Each cloud of rows lies close to a flat space through zero, with a little noise off it, and is much wider in some directions of that space than in others. After each cloud: how many dimensions does that space have?

[[ -2  -1   2   2   3  -7  -3   2   4   6   1   6  -7   3  -4   0  -8 -14
    5  -3]
 [-17   8   3   5   2 -37  -5   9  28  11 -18 -18 -36  25  37 -12 -22   6
  -10 -35]
 [ -5  -2   3  -3   3 -12  -7   6  13   6  -8   8 -13   7   5  -6 -16  -7
   10  -6]
 [-10  10   2   1   3 -18   0   8  16  10 -10  -2 -22   7  10  -8 -20  -7
    6 -17]
 [ -6   4   3   7   1  -7   3  -1   2  -1  -5 -14  -8   7  16  -1  -1  11
  -12 -13]
 [ 10  -4   0   1  -1  20   6  -6 -20 -10   6  -4  21 -12 -10   7  19   7
   -5  16]
 [ -3   1  -1  -6   5  -9  -9   6   8  13  -2  18 -14   1  -4  -2 -18 -19
   17  -4]
 [ -3  -6  -1  -8   2  -7  -9  11   7  10  -1  25 -14  -3 -11  -3 -17 -21
   20   0]
 [ -8  11   3  12  -1 -12   3  -7  11  -5 -11 -32 -14  12  35  -2   1  25
  -24 -20]
 [  1   3   5   2  -1   6   2  -3  -4  -7   0  -8  11   2   9   7  11  12
   -6   3]
 [  8   1   3   9  -9  17  10 -16 -17 -18   8 -28  22  -4   8   9  29  30
  -21   8]
 [  9 -10  -5 -11   1  12  -6   3 -13   2   4  33   8 -14 -33   2  -3 -19
   20  20]
 [-41  19   8  14  -1 -69  -9  12  54  22 -40 -45 -64  47  74 -20 -45   8
  -19 -69]
 [-20   7   1  10   3 -26   0   1  26   3 -21 -35 -25  23  41  -7 -11  13
  -21 -38]
 [ -7   7  -1   1   7 -19  -5   9  17  12  -9  -2 -22  11  16  -7 -21  -8
    5 -17]
 [ 11  -7  -2  -6   5  11   2   1 -10   0   6  17   8 -10 -19   2   8  -8
    8  13]
 [  5   2   5   9  -5  17   9 -16 -20 -17   5 -28  18  -2  11   4  24  30
  -20   2]
 [-13  -2  -2 -10   5 -27 -12  20  26  23  -9  29 -34   7  -4 -12 -41 -36
   26 -12]
 [ 22 -12  -6  -7  -8  44   5 -11 -37 -16  26  18  40 -29 -40  16  31   3
   10  42]
 [ 17  -7  -3  -7   0  22   0  -5 -25  -5  15  25  23 -19 -34   7  13 -12
   10  26]
 [  5  -9  -3 -12   3  10  -6   5  -5   6  14  36  11 -12 -33   1  -3 -25
   25  18]
 [ 12  -6  -3  -8   2  18   2  -2 -18   0  10  17  19 -14 -31   1  12  -8
    6  22]
 [ 12  -1   2   3  -6  26  10 -17 -27 -21  15 -20  32 -10  -6   7  33  25
  -17  20]]
 => 2

[[ -13   10  -37   -4    1   -3   13  -13    9   42   -1   26  -14  -36
   -12  -62  -24  -19  -11   35]
 [  29  -19    8   24    4   -5    0   -7    6   12   17   -2   35  -25
    30    3   15   24    4  -46]
 [ -13   -6    7  -18  -10  -24   30    3   47   -2   24   48   15   20
   -56    5   24  -55    5  -64]
 [ -15  -11   22  -18    6   16   56  -25  -27   19   16   11  -19  -60
    54  -30  -39   26   -5  -25]
 [ -25   16  -15    4  -12   82  -30   20  -20  -14   52  -34   50   18
    13   51    6   28    9   -8]
 [ -19    2    9   35  -46    5  -46   21  -16   72   17  -35  -21   19
    67   10  -76   12  -58   -1]
 [ -23    5   33  -65  -34  -37   40  -27   26    8   34   88    7   44
   -12  -11  -13  -28  -42  -90]
 [  68  -24   30   44   48  -25  -39  -61  -35  -44  -74    5   12   41
    57  -42    4   11  -28   -9]
 [ -32    9  -16  -32  -35   -6   -5    6   -3  -23    2   39  -25   40
    17   39    7    3  -33   -7]
 [ -33   50  -47   38    1   59  -10   27  -12   -4   51  -48   -5   11
   -44   62   22    6   22   35]
 [  -1   34  -18 -108   43 -100   36  -33   21    3   42   53   10  -25
    18   -2   10   -4  -10    8]
 [  33    2    2   -4   24  -57    7  -55  -11  -52   17    7  -10    2
    15  -17   30   43   92   30]
 [  40  -42  -13   47   25  -47    9  -29  -20   -4  -61   -9   -9  -11
    33  -10  -51   59   15   -3]
 [  -7   20    5   34   46   20  -18   15  -55  -42  -37   67   10   26
   -23   32   34  -38   -6   17]
 [ -17   45    8  -72   -2  -31  -21  -17   27    4   56   27   41   -4
    35   41  -49  -39  -26   -8]
 [  56  -24   -7  -31   33  -27   -9  -16  -25   15  -30   29   12    0
    10    0   -5   20  -42  -27]
 [   0  -87   38   -9  -28   43   15    8  -80   -4   18   10  -68  -35
    75  -21  -15   36   50  -45]
 [  43  -65   -2   65   57  -25   43  -26   45   -2  -54   15   44   10
    -8   -3  -12    4   33  -26]
 [  14   18   24  -20    5   -6   23  -44   23   44  -30   46   25   41
    14   -7   23  -33  -12  -10]
 [  39  -19  -13   -5  -38   -3  -19  -36    9  -12    5   -4  -31  -10
     4  -34  -27   13  -24  -40]
 [  17   11    0   47   19   56  -34    2   -9  -42   -7  -10    0  -14
    -6   -6  -17    5  -25   53]
 [   1  -27   -2   14   21    7    8  -11  -53   12   38  -30  -25  -18
    88   35  -17   39   24  -25]
 [  -3   77    0  -62   17  -62  -14  -93   85  -44   18    6   20   33
    40  -67  -19  -42  -65   64]]
 => 18

[[ 10  12 -14   0  -4  33 -14  10  -2  19   2 -34  -8 -22  19  16   2  27
    8 -12]
 [-27 -12  26 -34  -3 -41  15  -3  20 -40 -40   5 -10  34 -54 -27  -5  -6
   26 -40]
 [-10 -26  25  18   8 -36 -16  21   3   2  -5   2  -1   2   8  14  22 -17
   10 -73]
 [ 25  52 -17 -30 -13  15  37  -7  14   5   7 -18  -1  37 -27 -50 -34   3
    2  51]
 [-16   9 -38 -26  37  10  46 -27  11 -10 -10 -52  -6  -3  48 -14   0  23
   31  29]
 [  1  29 -13 -38 -12  28  19 -11  12  -7 -18 -44 -12  -2 -18 -20 -21  38
   24  11]
 [ -9  10 -33 -23   1  -3  17  -1   4 -17 -14 -31  -9   4  -2 -13  -8   8
   16  46]
 [-13  -5  15 -25   2  -5  33 -13  -1 -31  -5  10  10  75 -58 -50 -37 -25
   -9  39]
 [ -4  15   0 -19   8   1  22 -18  10  -8  -6  20  -1  26 -12 -20 -12  -7
   -1   9]
 [ 13  15  15 -22 -20   9  15 -10   5 -15  -1  15   6  42 -66 -43 -31  -7
  -11  39]
 [  4  24 -31 -27  11  27  35  -4   5   0   0 -60  -3  24   7 -31 -23  18
   18  43]
 [ 13 -11  13  14   3   8 -10  -5   0  12  10  15   6 -21   4   9  15   3
   -5  -8]
 [ -6 -37  17  38   8 -18 -29  26 -17   6  17  36  10  23   1  20  10 -43
  -29 -17]
 [  7   1  30   4 -29  14 -14   1  -9   2   4 -18   7 -15 -24   0 -10  21
    0 -26]
 [  1   5 -16 -22  -9  23  -4  11   5  -6 -16 -37 -13  -2 -20  -6  -7  24
   16  16]
 [ 20  -6  -7  23   2  20 -22  23  -4  27  17 -20   1 -16  20  17  15   3
   -4  -5]
 [-10  23   2 -26 -10  -3  37 -16  -2 -18  -4 -40   7  32 -17 -38 -37   9
   11  16]
 [  9   3  25  -9 -26  -4   3   6  -1 -10  -1 -20   7  17 -49 -30 -19   6
    3   1]
 [ -6   4 -17   4  18   0  20  12  -6   9  12 -53   4  27  36  -9 -11  -5
    9  -4]
 [-35 -18 -13   1  44  -7  23 -12  -3  -4  -5 -25   1  15  61  12   5  -6
   16 -36]
 [ -9  49 -72 -58  21  13  35   6  34  -5 -38 -50 -39  18  18 -19  -8  23
   43  28]
 [-38 -18  24 -14   2 -47  22 -19  -2 -39 -23  -5   5  11 -11 -11  -7  -4
   17 -35]
 [  1 -12  -4  13  15  13   4   3 -11   8  15 -15   9  12  19   0  -2  -8
   -6  11]]
 => 9

[[ -21  -34    3    3  -20   20    8  -16  -42   14  -23    6    8  -28
     5   -3   16   -7  -14   12]
 [ -11   23   10    6   19   -6   24    8   39  -12  -10    1    4   17
     5   13  -30   44   -7   11]
 [  13   22   29    4   -4   -5   -4   13    3   12   -2    5   -4   21
     9   27    3   16   -9   15]
 [  -5  -21  -12    3  -15   13   -5   -9  -32   12   -7    4    5  -18
     5  -11   11  -15   -4    3]
 [  15  -19    1   -4  -24    7  -21   -5  -42   19    3    3   -2  -11
     1   -2   28  -34    1   -5]
 [  14  -52  -17   -4  -52   26  -37  -20 -103   38    3   10   -1  -40
     1  -18   62  -75    1  -10]
 [   0   -3   23    6  -16    7    1    1  -19   20  -12    5    0    4
     8   17   12   11  -16   19]
 [ -10  -50   -2   -7  -22   11  -14  -19  -52    9   -4    3   -3  -35
    -4  -11   36  -31    2   -2]
 [  26   14   19   -2   -8   -7  -19   10    1   10   12   -2  -10   14
     2   18   14   -9    2    0]
 [  15   44    2   20    0    2    9   18   18   12   -7    3   13   35
    11   12  -26   25  -13   12]
 [   5   16  -34    8    4    4    7    8   10   -1    5    0   11   10
     2  -23  -22   -3   -1   -6]
 [   0   -6   -5    5   -8    6    1   -2  -15    7   -8    2    7   -4
     7   -5    3   -3   -6    1]
 [   4   27  -15   -2   28  -19    9   11   50  -23   13   -6   -4   17
    -8   -9  -27   12   14  -11]
 [  11   36  -16   -4   33  -23    1   14   58  -25   20   -9   -3   24
    -9   -6  -30   13   18  -18]
 [ -32  -19  -33  -11   33   -6   23  -10   38  -37    0   -9    3  -25
   -15  -31  -24   13   16  -14]
 [ -14    8  -31   -1   27   -5   17   -4   38  -24    3   -6    6    0
    -3  -25  -34   15   10  -13]
 [ -50  -69   -9  -19   10    3   12  -34  -13  -22   -9   -3   -3  -57
   -15  -21   16   -3   13   -4]
 [ -29  -72    6    1  -42   31   -3  -34  -92   29  -29   14    6  -54
     4   -8   49  -26  -19   16]
 [ -38  -47  -14  -13   12    4   18  -23   -3  -18   -8   -4    1  -42
   -10  -19    4    4    8   -4]
 [  22   33    9   -1    8  -14   -8   17   25   -3   11   -3   -4   30
     2   12  -10    6    5   -1]
 [ -23   -1  -30   -9   37  -12   23   -2   49  -35    5   -6    3   -9
   -11  -26  -30   17   13  -12]
 [  34   39  -12    1    8  -13  -16   19   27    0   23   -7   -4   28
    -4   -1  -14  -12   11  -16]
 [  39   70   -6    7   23  -21  -10   31   59   -7   25   -5    0   57
     3   10  -39   11   11  -12]]
 => 4

[[-32   3 -50   2  -5 -25  -3  27 -40  -1   8  -8  -6 -19 -34   0  -8 -21
   32  46]
 [-22  -6 -40   7 -10 -19 -16  15 -31  11  -3  23 -18 -26 -28   2  -4 -13
   19  26]
 [-46  46 -15  11  16 -33   9  78 -50 -35 -17 -36  45 -24 -37 -49  15 -25
   59  59]
 [ 17  -8  13  -9  -6  10   3 -19  32   4   3  -3 -17  23  23  15 -11  23
  -26 -36]
 [ 21 -12  24  -1 -16  19  -1 -26  35   7   4   2  -6  18  36  16  -1  32
  -25 -51]
 [ 17  71  66   5  16   1  24  41  29 -48 -13 -57  70   6  45 -75  23  -3
   15  -1]
 [ 28 -25  33  -8  -2  32  -3 -43  36  13  15   7 -22  25  24  22  -6  18
  -37 -51]
 [-12  54  22  -3  20   7  23  43   4 -30 -21 -40  58  10  11 -49  14 -10
   16  28]
 [ 20 -24  10  -3  -4  15  -5 -55  24  14   7  22 -41  21  23  34 -14  14
  -32 -43]
 [-20  27  -6  12   9 -13  16  35 -26 -11  -4 -26  18 -15 -23 -33   3 -18
   30  26]
 [ 10 -20 -11  -5  -8  10  -7 -37  10  19   7  18 -39  11  13  29  -7   9
  -33 -30]
 [  5 -21 -15   7 -11   0  -9 -18 -13  16   9  27 -29  -8 -13  31 -13   1
  -16 -19]
 [ 20 -10  20  -9   0  15  -2 -33  28  12   2   8 -21  -1  25  19  -9  10
  -12 -22]
 [ 51  20  82 -22  -1  36  31 -21  72 -17  -3 -14  17  43  73 -30  11  39
  -45 -60]
 [-36  25  -8   5  11 -27   5  34 -30 -23  -4 -24  32 -17 -14 -20  -1 -24
   23  36]
 [-22  13  -4   9  -7  -6   5  17  -7  -1  -7 -14  15  -3   2 -11  -1  -3
   11   4]
 [ 13 -10   5   0  -9  22  -6 -19  19   7   9  11 -28  -9   8  10  -2   7
  -21 -22]
 [-58  23 -65  15   6 -63  -4  79 -77 -24 -13 -22  35 -41 -69 -32   6 -45
   72  95]
 [  6 -32 -16  -1 -13  18 -10 -38   7  26  12  38 -31  12  -3  31  -7   1
  -30 -20]
 [-13  -8 -26   4  11 -11 -12   0 -31  -4   3  13 -13 -12 -19  11 -10 -16
   20  15]
 [ 14 -38  -4  -3 -17  24  -6 -49  26  21   9  21 -37  26  19  48 -21  32
  -43 -43]
 [ 41 -45  16  -9 -15  46   6 -75  57  38  17  38 -48  37  39  56 -18  31
  -69 -74]
 [ 23 -20  23   2  -2  17   6 -33  17  13   3  15 -23  10  19  26  -3  14
  -25 -26]]
 => 2

[[  12   -1   22  -55   45   14  -27   25   18  -13  -25   -2   20  -33
    11  -53   38  -11   30  -22]
 [ -21    8    4  -29   62   -1   75   35   44  -14    6  -39  -40   34
     3  -37   12  -15   23   13]
 [ -28  -28   40   33   27  -22  -25  -17   54    4    1   18  -96  -20
    27   26   -3   10   25  -27]
 [  38  -81   26   34   45   74  -42  -40   32  -30   29   16   15  -17
    -4    6  -66   66    5  -38]
 [ -51    6  -14  -10   -2   13   30   20   34  -25    3   19  -24   24
   -16  -33   -6  -46   15   30]
 [  46  -31    8   13   14  -11  -41   64    5   47  -18  -14    0   14
   -41  -23    7  -14   86   57]
 [  16  -15   10  -45   45   36  -11   23   60  -25  -43  -29  -22   15
    -4  -72  -37 -108   61    3]
 [ -39   49    1   12  -14   33  -16  -53   11  -28   89   11   34   38
   -22  -14   56   44  -70  -64]
 [ -15  -17  -36   11   21   11   -7   44  -14   15   -8  -41  -34   13
    10  -42  -35    6  -23    7]
 [  35   -8   12   17   21   13   24    2   10   -7   11   37   24   -3
   -10   26    1   10   10   -6]
 [ -19   23  -16   -6    8   -4   46  -35   28  -30   35  -29   35    4
    23  -11  -27   66  -63   13]
 [ -99  -23   43  -64  -27   -6  -53  -59   39  -68  -15   49  -63  -51
    44   14  -23  -17   38  -21]
 [  47   -1   28   -1  -20   13  -19    1   -2   27   12   28   34   29
   -67    2   57  -21   56   33]
 [  73   10  -45   15   39   12    8   55   17  -22   14   30  107   -6
     9  -10  -55   29   -3   49]
 [ -27  -20   38  -54   10  -19   48  -20  -38   24   -7  -33  -78   19
     5   23   33   35   28   25]
 [  27   40  -36   24  -23  -14   -3   21    1   19    2  -52   53   26
   -23  -30  -14  -41  -13   14]
 [ -33   24  -26   18    2  -28  -16   19  -41    3   40   17  -42   13
    38   40   -1   47  -32  -20]
 [ -42   28  -26   -2  -14  -35   36   35  -44  -11  -10   -8    9  -24
    18   30    0  -16   -3  -37]
 [  65  -11   11  -18    0   -2    7   -8  -44   19   -6  -11   -3   28
    -6   51  -28  -13   52   12]
 [  -8   -1   -1   38  -36  -39  -28    3   10    4   12   10   37  -29
   -16   23  -11   30   19   21]
 [ -50    8  -45    4  -15    2   55   47  -14   19  -38  -33  -47   23
    -7  -45   -9  -52  -35   31]
 [  54  -15   19  -24   49   -8  -13    8  -29   52  -43  -26  -28  -21
    30  -32   42   37  -30   -8]
 [  -7   12   -3   24    4    4  -18  -51   22   -4    6   28    6  -33
    43  -16   14   60 -116  -18]]
 => 13

[[ -6   4  23   5  27   4  12  26  13  33  15 -17  19 -22  13 -33   9  22
    6 -11]
 [-18  21  15   1  12  -1  24  24   3  26  -1 -42   3   0  -4 -13 -21  15
    3   2]
 [-36  10  -9 -11  -2 -11  16  36 -27 -12   8 -18  14  26  22   4   6 -31
  -36  15]
 [-17   7 -18   5 -12   1  11  -3  -5  -1 -11  -2 -30  17 -29   3 -26  -6
   19  19]
 [ 33 -32   1   7  -1  -1 -25 -10  12   4   6  39  -4 -22   0  -8  20   3
   25 -13]
 [ -3  25   2  -3   4  -7  11  18 -14   5  -4 -35  16  -1  18  -1  -9   1
  -23   3]
 [  9   6   1   4 -15  -9  -9  10  -1   9 -18   5   5  -1 -11  -5 -12  -4
   15  -4]
 [-26 -23 -35  16 -24 -23  17  56 -33  17  -6 -12 -50  30 -22  -4 -37 -41
   37  48]
 [-16  -7   5  -8 -11   0   6   4  -7  -6   1 -14  -3  26  -3  22  -6 -14
  -12   3]
 [-22  24 -13  -2  -3 -11   8  28 -17  -1  -9  -5  12  11   5 -15  -5 -16
   -9  11]
 [  3  30  16  -5  18  -7   8  26  -7  12   1 -34  42 -18  35 -14   7   9
  -33  -9]
 [-26  11 -33  -2 -38 -42  -9  84 -53  -9 -22   2  22  33  22  -9  -6 -67
  -16  26]
 [  7 -24   1   2 -11 -11   3  18 -10  10   1 -21 -13   8   0  17 -15 -15
    4  10]
 [  3 -69 -19  15 -13 -13  -5  33 -13  14  19  18 -44   9  -9   4  -2 -30
   40  26]
 [ 15 -29 -15   7 -21  -8 -10  -6  -8  -8  -6  10 -29   8 -13  20 -13 -17
   16  14]
 [ 38  12  -7  11  -5  -1 -18 -31   9  -1 -18  15  -6 -26 -10  -2 -11  16
   18  -7]
 [ 17  -2  15  -3 -15  -8 -13   1   3   7 -13  -8  14   1  -5  13  -8   0
    5 -15]
 [  0  -1 -29   5 -10  -5  -4  -4 -17 -20  -3  15 -20   8   0   6  -4 -19
   -1  19]
 [-43  21  -6  -7 -25  -5  15  21 -16  -3 -22 -16  -8  42 -29  12 -31 -22
    3  13]
 [  4  19  -1  14  20   0  11  13   5  28   0 -11  -3 -27   0 -35 -10  22
   20   5]
 [ 11  17   9  -4   5  -2  -4  -1   0  -2  -5 -12  25 -13  19   0   6   7
  -21 -11]
 [-17 -33  -8  -9 -12 -16  -8  47 -21 -13  17  14  16  22  30   5  31 -44
  -25   6]
 [-22   4  18  -2   1   5  23  14   3  22  -1 -40  -7  16 -18   5 -26   8
    7   3]]
 => 7
